Every row belongs to one group in each of 4 separate groupings. Each group adds its own fixed numbers to the row, and there is some noise. The rows also spread widely along 16 directions, which tell nothing about the answers.
Known rows, each followed by its group in each grouping:
[-25  27 -29 -36  23  18 -21  -7 -13  13   8  49  -9 -61 -11  20  18   5
  -9 -39  -8  -6  38   2   0 -15   9  -6 -39  13]
(3) C A j_464
[-11  33  21 -29 -36 -16  42  13   0 -37 -74 -34   2 -14  -4  10  -5  10
 -25  30 -31   9 -22  11 -13  16  16  23 -18 -27]
(0) T U j_964
[-13  42  13 -19   6  25 -10 -17   6  11 -41 -36 -14 -42  26 -39 -10 -10
 -45  66  18 -12  43  41  -9  23  -9  17  -8   3]
(1) T U j_585
[ 12  23 -27  -9   9 -25  43 -25   0  20  39  25 -22 -10   5 -12  19 -27
 -10  20  52 -16  23 -27 -14 -20  -4  -9  20   0]
(2) W H j_585
[-14  16  35  49  13   0  33 -11  32 -43 -18 -40 -25  -7 -36  72   5  13
 -26  -2 -19  15 -15  12   0  -1  -7   5   0  -8]
(3) C H j_753
[-27 -20  -3  -1 -38 -19 -28  33   5 -10 -14 -69  -2 -26  14 -26   9  23
   3  18 -48   0 -12  39 -40  32   5   6   6  14]
(0) W G j_753
[ 13   8   5 -33 -36   6   8 -19  -5  -8 -22  -9  41 -28  -6  -1   3 -11
 -44  17 -30  15 -29  12 -28  32  52   8  -8  21]
(2) T A j_404
[ 31   5  36  -5  43 -21  -3 -12  -7  -5  37 -36  10   7  24  -3  -7  -9
 -20   2  -2 -31  32  -5   0  -1  10  29  18 -23]
(1) T G j_404
[ 23 -34 -11  -6  25  -5  37   4  20  10   6   5   9   8 -10   3 -20 -16
 -36  45 -13   2   4   9 -18  62  29 -41  41  25]
(3) T H j_292
[  7   0  11  37  24 -26   7   0  19 -12   6 -71 -33  -3  16  20  -6  -2
 -25  14 -11 -21  23  36 -22  -4 -11   8  20 -38]
(1) T A j_292
[  8 -20 -19 -45  -7 -26  30   3  -1   3   2  80  48  10   8  28 -23  20
  15 -25  -8  25  12   4  -4  12  39  -3 -62   0]
(0) W H j_964
[ 23  -3 -26 -39  10  -4 -13  20   2  35  -4   8  -5  24  12 -12   6   7
   2 -31  -8 -21  35 -21  11 -13  13  -4  14   6]
(2) T H j_464
[  4  32  34  14  34 -15  -8 -25  26 -33  42 -39   9 -26  -4  -5  36 -16
 -33   0  17  -3  44  24 -19  -3  -3 -35  -4 -11]
(0) T G j_585
[ 15 -31  20   4   8  23   8  34   0   1  -6  45  17  48 -26  15 -18  26
  31 -16  -9  16 -39 -24  38  16  13  21  19  48]
(3) W G j_404
[ 16  30  24  14 -35  19  -2   9   4  24 -39 -62 -24  15   4 -18 -12  -3
 -32  21  11  -1   5  41  27  -2  -2  53  41  55]
(2) C G j_964
[-11   5  37  28  36  49 -28  15  25   5  30  31  -9  28 -20  24  -8  22
  -2 -25  25  11  34   3  65 -22 -14   1 -15  60]
(2) T U j_753
[ 31 -37 -34  14 -39 -27  35 -18  18  14  21  51  19  35  16 -38  16   0
  39  -5  36  33 -20 -20 -39 -16  -1 -10 -23 -26]
(2) T G j_753
[-14   7   8  -2 -49  34  10 -19 -18  13 -16 -19 -19 -17 -10 -17 -12  -5
 -35  13  -7  17  -6  39  -7   0  11   8  -8  71]
(0) W G j_292
[-23 -20  16  41 -11  18   7 -51 -37  -3  27  11 -42  -8  18   7 -11 -28
  -7  18  10 -13 -39 -17 -31 -17  -1  18   4 -42]
(2) T H j_464
[-45  40 -15 -12   5  15 -11   2   9  -7 -36  39 -28 -33  -7  17  28  15
  -9  -3  13   6  21   2  14 -10 -11 -39 -39 -30]
(2) T G j_753
[ 57 -15 -28 -46  29 -13 -38  29   1  21  14  -5  34  16  -3 -37  27   6
  17 -57 -21  -6  30   0  -1  10  12 -15  42  12]
(3) C U j_753
[-51   8  14  37 -36  12 -18 -21  26   4  20   9  12 -43  19  32 -22  -2
 -31  63  12  -4   4  30  -6  32  36  25 -40  15]
(0) C A j_964
[-32  21 -21   8 -23   4  38   5  -1 -25 -17 -19 -28 -58 -32  14  31   6
 -24  16 -22  13 -53  10 -40  16   0  18   1   9]
(1) T A j_964
[ 37  -5 -13 -19  37   1  29  18  35 -10 -13 -27   6   5 -35   0  31  33
   4 -52 -27  28  18   5 -34   9 -15   1   6  41]
(2) W H j_464
[-34  20 -23  -2 -45  19  21  -5  12  11 -54  28 -15 -32   1 -13   6   5
 -17  68  27  20 -22  17 -16  33   4  -1 -12  12]
(2) W G j_753
[  5  25 -31 -12 -53 -11 -21  -7  -6   8  -3 -41  -9 -14  -5  -3  46 -17
 -34 -40 -21 -13 -14   8 -13 -28  35 -22  27 -10]
(1) T G j_464
[ 27 -11  14  55 -24 -10  46 -34  57  11  22 -61   4  -8  -3  10 -11  -4
 -45  35   9  18  21  35 -42  15  13  26   5  44]
(3) C G j_404
[ 21 -52 -16  -5  16  23   6 -21 -22  24  11  21 -17   9  13 -62  -8 -26
   8  13   3   3  10 -10 -45  10 -13 -44  23  -6]
(3) T U j_464
[ 13 -16 -27  21 -68 -31  -9 -29 -34  28  51  14  -1  -1  25 -17   4 -38
   7 -24  22   8 -27  38 -24 -45  21   3   9   1]
(1) C A j_404
[  4  23  38  25  41  44  -3 -45 -48 -19  -9   6 -30 -30 -10  37  -2 -18
 -22 -14   1  -6 -34  11 -10  -7  -7  51  14 -29]
(2) C A j_404
[ 30  -8 -10  12   5 -16  11 -30 -29  17  10  -2 -12 -24  36   2 -21 -15
 -11  -6  16  -7   9  73 -43  -6   4  61  -2 -26]
(0) W A j_464
[ 20   0  -7 -34  24 -34  43  28 -16 -15 -38  23  -3   8 -12  49 -11  11
  -2 -28 -32  -2  -6   1   6   6  23   0  10 -31]
(3) W G j_464
[-24  35  40 -18 -14  -3  15 -31 -20 -32  -6 -37  -6 -41   0 -14   2 -29
 -46  62   2  -8  -4  -6  -8   9  11 -17  12  -3]
(3) W U j_753
[-29  16 -23 -20   5  21 -26   9   5  10  -5  20 -17 -18   7 -43  34  10
  25  20  18 -18  -4 -46  -9  12 -16   5   4 -17]
(2) T H j_964
[ -4  50 -43 -27  23  -6 -26 -25   7  12  17  11   8 -85   7 -14  50 -19
 -24  17  29 -18  14  28 -39  39  15  21  19 -25]
(3) C H j_464
[-24   4  10  11 -11  21   9 -13  31  17  26 -17 -17   9 -10  39  -8   7
 -34   2 -18 -34  49 -70  18 -25  27 -14 -21  27]
(0) C U j_964
[  1  -2  37  -7  -6 -24  25   6  -3   6 -13  -6  -1  28  38  14 -52   4
 -17  54   2 -24  23 -15  30   4  19  41 -12 -19]
(2) T G j_753
[ 24 -11 -21   9 -57  -9  54 -21  -6  25  -6  25 -10  20  20 -30 -11   8
  36  27  34  -3 -32 -42 -34 -26  -4  85 -16   0]
(0) W A j_404
[  5  -7  39 -15  12 -45  -6   7  -5 -40  30 -13  32  19  18 -37  17 -14
  43  25   5   2 -17 -41 -25  12  -4 -10  15 -39]
(2) C H j_464

New rows. What belongs after each?
[ 25 -23  18  30   2 -34  -5 -10  37 -14  44 -49  26   2  13 -31   6  -1
  18   3   1  16  24  22 -43  -3 -14  -1  -8   7]
(3) C A j_585
[-10  40   1  12 -10  23 -41 -30  25  12   5 -52 -21 -34  11 -12  24  -1
 -33   0   8 -29  36   1  -4 -24   1  22  -5 -12]
(3) T U j_585
[-18  -1  17  -6 -24 -12  34 -24 -14 -27 -25 -14 -17  -9   0  -3  -3 -21
 -26   9 -18  24   6  18 -31 -22   0 -63 -28 -26]
(1) T U j_464
[  0  13  19 -29  -9 -12  18  19 -22 -23  15   3  19 -25  -6 -67  16  -8
  16  31  16  31 -31  17 -18  21 -17  20   8  49]
(2) T A j_964
[-18  11  -6 -58  -8  19  26  22 -12 -27 -56  35  16 -20 -39 -10  25  17
   1   0 -32  30 -31 -17 -15  38  13 -36 -15  25]
(0) W G j_964
[ 16 -29 -32 -27  25 -28   3  46   5   0 -21  11   9  12   0  -3  11  17
  30  -1 -25  -4 -27  -6 -29  46   7 -13  44 -23]
(2) W H j_404
[ 32  -1  -6 -14 -14 -14  18   6 -11   1 -23 -11   7   2   8 -41  11 -12
   2  22  15  11 -22  40 -33  30   5  18  38   4]
(0) W G j_464
[ 20 -45  -7   7  23 -25 -31  37  12  10  56   4  27  16   3 -16   9  11
  36 -41 -14  15  11  22 -15  16   2 -19  21  27]
(2) C G j_404
[ 29  -7   0   2 -30 -14  18  11  -7   0 -68  -4   1  32   9   4 -26  -5
   5  15  -6  15 -34  39   1  17  15  14  27 -34]
(3) C U j_292
[ 21 -16 -17  22  39   5  -1 -34  -3  26  39  15 -11 -25  25   6 -12 -11
 -25  20  26 -23  24  26 -25  23  10  30  20 -21]
(3) W G j_753
[ -4  18  44  -2 -15 -14   4  35  -9 -15  -3 -57 -12   9   3 -10 -14  12
  -6  12 -16  -4 -12  22  26  -1  -3  58  21  38]
(2) T G j_292
[ 15   0  21   3  24  -2  45  -7  32 -18 -30  30  17  31  -6 -10   2  -9
   6  50  33  26  12 -21  -9  26  -7 -41  -6 -14]
(1) C G j_464
[ 14   9  31 -12  18  -8  -1 -11 -12   6  29 -26 -22  19   4  -9 -14 -16
 -26 -33  -1  -7  62  16  33 -45  -6 -31   6  29]
(3) T H j_964
[-10  35  -5 -17  44 -12  -2  -2  53 -28  -3 -12  18 -45 -12   6  45  33
  18   1  -5  -4  27 -37 -34  21 -13  23 -35 -33]
(3) C H j_585
[ -9 -33 -26 -17   5 -16  -3  31 -15  10 -20  11 -17  -7  37 -75   2  25
  74  44   2 -12  -9 -28 -52  33 -41  45  -2 -42]
(0) C G j_753
[  7  24  45 -16  38 -19 -10   2 -15 -27  10 -14  24 -30  17  -8 -13  -7
  -5  45   9 -11   5  21   6  34   1  52  10  -8]
(3) C A j_753
[ -3  10  -2   8 -13 -34  22   8  37  11  14 -13 -10   1   4  45 -17  11
 -29 -13  -5  -8  55  19  20 -33  19 -12 -25   3]
(3) T U j_404
[ 51  26   5 -43  19 -17  -4  34  18   7 -14  19  35  57  -3   7   9  28
  26 -30  10 -25  14 -58  60 -11  27  46  18  -8]
(3) W G j_292
[  8   3  41 -17  -7  21  22 -21 -17  -8 -18 -32  -4   2   1 -69  -3  -5
   7  29   0  22  10 -16 -26  -5 -33  12 -13  38]
(1) C G j_404
[-22 -48  -1 -29 -28  21 -11  23 -21  -7 -62  16  -6  23  -1 -23 -14  23
  34 -13 -61  15 -17 -28 -24   1  -2 -47 -37 -10]
(0) T A j_404
[ 25  12  38   6  35  16   7 -73   2 -15  35 -17  19 -12   7   7   2 -30
 -58  11  15   2  32   4 -27   6  24 -21  -8 -10]
(2) W G j_292
[-48  48  36  17  27 -34  23  11  15 -56  -7 -16 -24 -40  -3  39  11   8
 -12  33  12   8   6  36  -1   8 -19  -4 -27 -47]
(2) T G j_292
[-17  19  17  45  13  43 -27   7  21  12  14 -34 -49   8 -10  -6  21  22
  23  -6  20 -31  15 -42  14 -31 -39  52  19  17]
(0) C U j_404
[ 47   4 -26  19 -23 -13  47 -15  26  18   4 -14   4   2 -11  -2  14   4
 -12 -14  16  20  -3  33 -33   5  10  47   9  28]
(0) C G j_292
[ 38 -44 -32  13 -21 -20  20  24  33  39  12 -22  -7  58   0  20  -8   6
   2 -20 -25 -28  25 -46  -7 -16  29 -11  31  20]
(0) C A j_464
[  4 -24  36  -1  15   8   9  11 -38  -9   1 -25 -27  20   2 -58  -9 -11
  27  20 -12   1 -15 -32 -15   0 -36   1  34  23]
(2) C G j_585
[-15 -23  22  12   4 -36  10  31 -29 -15  20   9 -19  17   9  24 -36   5
  35 -13 -19   1 -15  11  19 -18  -6  21   1 -17]
(3) C U j_292
[  3   0  -2  28  10 -42  22   6  20  -3  50  25   0   2  12  -1   2 -24
   8  51  47 -15  -1  -6   2   8   4 -11  29 -19]
(3) T A j_585
[ 14 -22  12 -22  27  19 -31 -22 -18  11  39  20  16  17  18 -14  -4 -15
 -10   1  -8 -33  21 -66   5  -3  25 -22   7 -12]
(2) T A j_753
[-39  12   9  18 -45   4  13  13  -4 -41 -21 -15 -25 -25 -28 -22  39   5
  23  -6  -6  45 -57  21 -32 -17 -30 -13 -11   7]
(2) T U j_464
[  7  26 -41  30  16 -46   0  -6  55   5  37   3  -3 -15  14  13  48 -20
 -12  29  52 -30  22  -9 -26   4  13 -39  30 -68]
(2) T A j_585
[ 19  27  36  -4   7 -51  -4  20  42 -35  45 -37  44  19  -4  15  20  16
   2 -17   3   3  18  13  17  -1  19  20  -6   7]
(0) T H j_292
[ 36  58  -1 -14 -32  33 -19 -37   4  26 -36 -33  -6  -5 -12  -4  30 -22
 -68 -28  15 -11  18  22  27 -25  31   0  34  20]
(3) T G j_404
[ -6 -12   2  25  -7  24 -51  18  24  12  20 -24  -2   1   3 -64  33  24
  51  -8  15   7   5   2 -24   4 -36  25   5  34]
(0) C G j_404
[ 37 -28   5  11   5   9  22  25   7   4 -51 -41 -33  48 -23  25 -17   7
 -18 -39 -49   3   7  13   8 -17   0 -26  36  16]
(3) T A j_464
[-25  23   4  27  47   2  13 -11  29 -20  16  -8 -41 -34 -23  35  30  18
  -2 -33   1   1  43 -11 -12 -25 -34 -17 -30 -23]
(3) C G j_964
[  0  -8 -42  -3 -36  17  19 -21 -11  16  24  50   4 -32 -12 -43  35 -10
   5 -12  23  38 -37  12 -44   7   2   0 -13  32]
(2) T G j_964
[-15  31  33 -38 -24  -1 -29 -44 -25 -35   2   3  48 -41  17 -20  19 -24
 -23  28  -7   4 -36  -6 -23  25  41   7 -23 -32]
(2) T H j_585
[-20  -7  30 -20  41 -23 -13  18  12 -25  25 -13  23 -32  31  -8 -16  31
  14  35 -20 -17  38  -3 -18  31  -4  45 -48 -15]
(0) T A j_753
[  7  -5  40   4  34  15  -7 -18 -60 -14  20 -17 -33 -12  12 -22 -11  -8
   1 -36 -10   4  -4  33 -11 -24 -30  42   4  -7]
(2) T G j_964
[ -8  33  27  20   3  30   6 -18  23 -24   1 -39 -13 -24 -26 -12  33   8
 -21  -6   9  29  -7  24 -15  -2 -24  19  -6  40]
(2) T H j_964
[-34  17 -27 -26 -27  14  31  32  21  12 -60  36 -32  -2 -18 -30  11  14
   6  46  22  19  15  -2  12  14 -25 -50 -10  38]
(0) T H j_753
[  6 -42 -28  36 -12  10   4  31  39  33 -16  15   1  42  -3  44 -21  15
  -3  23 -14  -8 -26 -13   8  48  42   3  36  10]
(2) C G j_292
[ 41   2   7 -19  20 -15  27  -6 -47  -4  -7  33  -7  21   2  -1  -9 -12
  10 -42  11   8  -9  21  11 -22  -2  17  20 -22]
(3) W G j_964
[-20   5  -4 -34  -4 -17  33 -22 -15   3  18  20 -23  -8   4 -15   0 -10
  -4 -16   4  14  55  -9 -13 -52 -15 -58 -48  20]
(1) W H j_464
[ 52 -13 -11 -36   9 -21  39  46  15  29 -30 -41 -15  50   8 -34 -14  14
   5   4 -15 -29  46 -30   1  -2  -5  20  40  17]
(0) T U j_464
[ 50 -10   3 -33  21 -21  11 -10  -2  12 -26 -36  17   8  27  -4 -17  -3
 -36 -11 -31  -9  41  27 -27  17  26   1   7 -29]
(2) T G j_404
[  4  19  28   1  28   9  25 -13  -9 -27  22  44   8   0 -27  32   2 -11
 -17 -15  16  16   1  10  21  -7  10 -16 -16  18]
(0) T A j_292
[-36 -12  -4  15   5  16 -10  35   7  26  36  26 -36  12 -18  34  -7  18
  17 -23 -12 -19  23 -53  39 -34  -2 -12  -7  55]
(2) C A j_404
[ 44   6 -11 -10  11 -19  13  19   9  21   7  16  14  13   4 -41   7  -4
  18   1  37  13  14  29   8  14  -9  27  34  26]
(3) C G j_964
[ -4 -21  -8   1   7 -11  55  23  49  -2 -30  16   5  -3 -17  23 -17  34
  -4  20 -19  29  20  11 -18  32   3 -14 -37  22]
(3) T G j_404
[ -8  23  -8 -16   4 -17  10  -2   0  39   7  14 -13 -14  38  26 -35 -18
 -35  53  22 -47  51 -10  20   4  33  31   5 -14]
(2) C U j_464
[ 34  11  15  -1  21 -23   7  25  36 -15 -15 -38  13   8   1 -36  16   2
   4  28  17   8  13  30 -13  26 -14   6  34   3]
(3) T A j_464
[ -8  -3   6  -9   0 -69  34  27 -22 -14 -10   9 -21  13  28  23 -32  -8
  27  28  -5 -19   1  -8   8 -13   1   4   6 -65]
(3) C A j_292
[ 14  -9  -7 -39  -3  -6  28 -10 -34   4 -23 -13 -15 -22   6 -19 -13  -7
 -23 -33 -36  21  24  44 -39 -16  -2 -14 -23   8]
(2) T U j_464
